There are 4 hidden switches. A switch that is on adds its own fixed numbers to the row, and there is some noise. The rows also spread widely along 6 directions, which tell nothing about the answers.
Known rows, each followed by its switches (1 for on, 0 for off):
[-13 -26  19 -12   6 -16   1 -20 -23   2 -14   7   0 -44   2  -5 -11 -10
  20  20 -19  11  16   4  34  -3  40]
1 0 0 1
[-25 -20   7 -21  -6 -16  26   2 -34 -15   4  -3   9 -13   1   7   4 -12
  13  13 -33  31  33  -9  48   1  17]
0 0 0 0
[-13 -31  -3 -11   7 -10   2 -12 -43  28  -9   4  -9 -42  -1   6 -26  -9
  25  58  -2  36 -12 -12  19 -17  36]
1 1 0 1
[-17 -31  20  -7   5 -22   5 -25 -22   5 -12   8  -8 -40  23   3  -3  -6
  17  23 -16  33  -2   3  39  -5  19]
0 1 0 0
[-28 -31  36  -2   3 -27  19 -32 -29   1 -13   4  -3 -32  15   5 -20 -15
  19  18 -19  25   9  15  45   3  17]
0 1 1 0
[-34 -30  22   2   1 -16  21 -15 -10   6 -12   0   1 -27  12  -4 -13 -16
   6   3 -11   3  12  19  36   4  35]
1 0 1 0
[-27  -3 -22   3 -10 -17  16  -5 -16   1  -2 -12 -14 -36  -3   4 -32   9
   2  26 -23 -21  41  17  15  10  42]
1 0 0 0
[ -8 -45  64   3  27 -24  10 -27 -46 -22 -25  23   0 -24   8  13 -27 -41
  28  28 -29  29  22   6  53  -9  28]
0 1 1 0
[-20 -14  -9 -23  -9 -25  24 -10 -33   4   1  -6   0 -19   6   3   5   7
  18  28 -29  48  14 -13  43  -6  16]
0 1 0 0
[-16 -26  13 -16 -16 -23  23 -30  -8  24  -4  -1  -5 -46  19 -16  11  -2
  19   8  -6  22 -21   9  40  -7   9]
0 0 1 1
[-33 -26   1 -12  -3 -17  13 -13 -56   3  -1 -15   7 -28 -13   5 -23 -23
  29  45 -14  20  24  -9  24  -4  38]
1 0 0 1
[-14 -32  -1   1  -2 -15  14 -15 -23  35  -5  -1 -18 -55  -2  -4 -30 -15
  20  57   9   9 -24  11   0 -20  36]
1 0 1 1
[-16 -37  22   7 -11  -8  16   3 -28  20  -9   9 -15 -32   0  14 -27 -15
   9  45  -8  -3  -3  28  20 -30  20]
0 0 1 1
[-12 -14 -15 -14 -10  -4  25  19  -5  11  -2   6 -13 -28   0   6   0  11
   0  29 -18  15   7   5  20 -30  12]
0 0 0 0

New rows, each followed by its switches (1 for on, 0 for off):
[ -5 -37  39 -17  14 -23   1 -28 -16 -20 -15  15   0 -40  19  -6   7 -23
  19   4 -25  26  13  -3  55  -1  23]
0 0 0 0
[-33 -16  11  -4 -15 -19   8 -22 -26   0   0   0  -8 -29  20   9 -13   1
   7  11 -23  23  26  11  40   6  12]
0 1 0 0
[ -6 -27  -7 -11   3 -37  24 -36 -29  10  -8   0 -16 -49   5  -4 -15   7
  28  56 -25  26 -12  -2  22 -11  23]
0 1 1 0
[-41   9 -28   5 -37 -13  24   3   2   5   9 -14 -10 -28  10   5 -17  21
  -8   3 -23 -16  35  29  25   4  13]
0 0 0 0
[-41 -31  26  -2   7 -20   1 -30 -40  -3   6  -9   4 -33  -9   2 -31 -41
  24  36  -8  16  31  -4  16  17  45]
1 0 0 0
[-25 -35  49   0  -2 -27   9 -39 -55  -7 -12   4  -3 -30   6  18 -33 -25
  34  34 -17  15  18  16  43  -1  27]
0 1 1 1
[ -3 -43  39   8  29 -18   8 -19 -17  -6 -34  23 -14 -45  18   4 -26 -22
  16  30 -13  11   2  19  38 -13  46]
1 1 1 0
[ 21 -56  48 -21  36 -18  10 -23 -35 -13 -33  24   1 -41  -5  -9  -2 -28
  37  34 -17  32  -3  -9  52 -20  40]
1 0 1 1
[-40 -24  -3  -7 -11 -22  10  -6 -38   2  12 -10  -6 -31 -20  15 -37 -27
  14  55 -22   4  21   0   4   0  26]
0 0 0 0
[-29 -24  10 -15   0  -9  12   3 -38  -6  -5  -3   8 -24  -8   7 -13 -13
  19  22 -17  21  28  -2  41  -8  33]
1 0 0 1
[-25 -32  13   0   1 -13   5  -9 -30   8   2  10 -15 -42 -12  10 -38 -32
  14  52 -10  10   1   5   2 -13  33]
0 0 0 0
[-24 -30   2   4 -20  -9  29   7 -34  27  -3  -2 -10 -31 -15  17 -32 -12
  14  51 -13   4   4  16   8 -26  15]
0 0 1 1
[ -5 -33  34  -7  22 -23  -6 -32 -54 -15 -19  11   0 -42  -9  11 -32 -21
  37  46 -24  22  31  -4  43   5  51]
1 1 0 1
[-18 -35  19 -10  21 -25  23 -21 -41  -3 -18   2   5 -29   1  -1 -17 -20
  25  38 -18  42   6  -7  41  -7  44]
1 1 1 0
[-29 -16  -2  -8 -19 -18  37  -1  -6  17   4  -4  -4 -22  10   1   1   5
   3  12 -21  14   0  12  27 -16   9]
0 0 1 0
[-12 -44  42 -17  24 -24  16 -37 -14   1 -28  15  -1 -39  34 -11   6 -22
  28   3 -12  46 -14   6  60  -5  30]
1 1 1 0
[-32 -23   7 -10 -15 -25  35 -12 -31  -1   7 -11   2 -16 -10   7 -16 -12
  17  32 -20  16  16   7  33   1  15]
0 0 1 0
[ -3 -35  35 -11  33  -7   8   8 -31 -14 -28  23  -3 -14   5  13 -18 -14
   9  21 -23  32  34   0  54 -23  42]
1 1 0 0
[-23 -22  19  -5 -11 -16  30   2 -15  -6  -8   9   2 -17   8   7  -5  -8
   6   0 -23   8  26  22  45  -9  17]
0 0 1 0
[-37 -16  21   7 -12 -19   4 -26 -23  -9   3  -3  -6 -37   4  11 -30 -21
   8  20 -23 -13  39  22  24  13  26]
0 0 0 0
[-38 -17  -6  -6 -18 -21  15 -23 -16  17   0  -6  -9 -33  18   0  -4   2
  13  15 -12  32  -1   9  31  -1  10]
0 1 0 0
[ -5 -26  -3  -4   6 -19  36  11 -43   7 -11   6 -16 -26  -8  17 -25   3
  14  60 -25  25   4   0  24 -34  27]
0 1 1 0
[-42 -37  57   6   0 -28   7 -47 -28   2 -17   6   2 -33  30   6 -16 -37
  20  -2 -13  26   3  17  51   8  19]
0 1 1 0
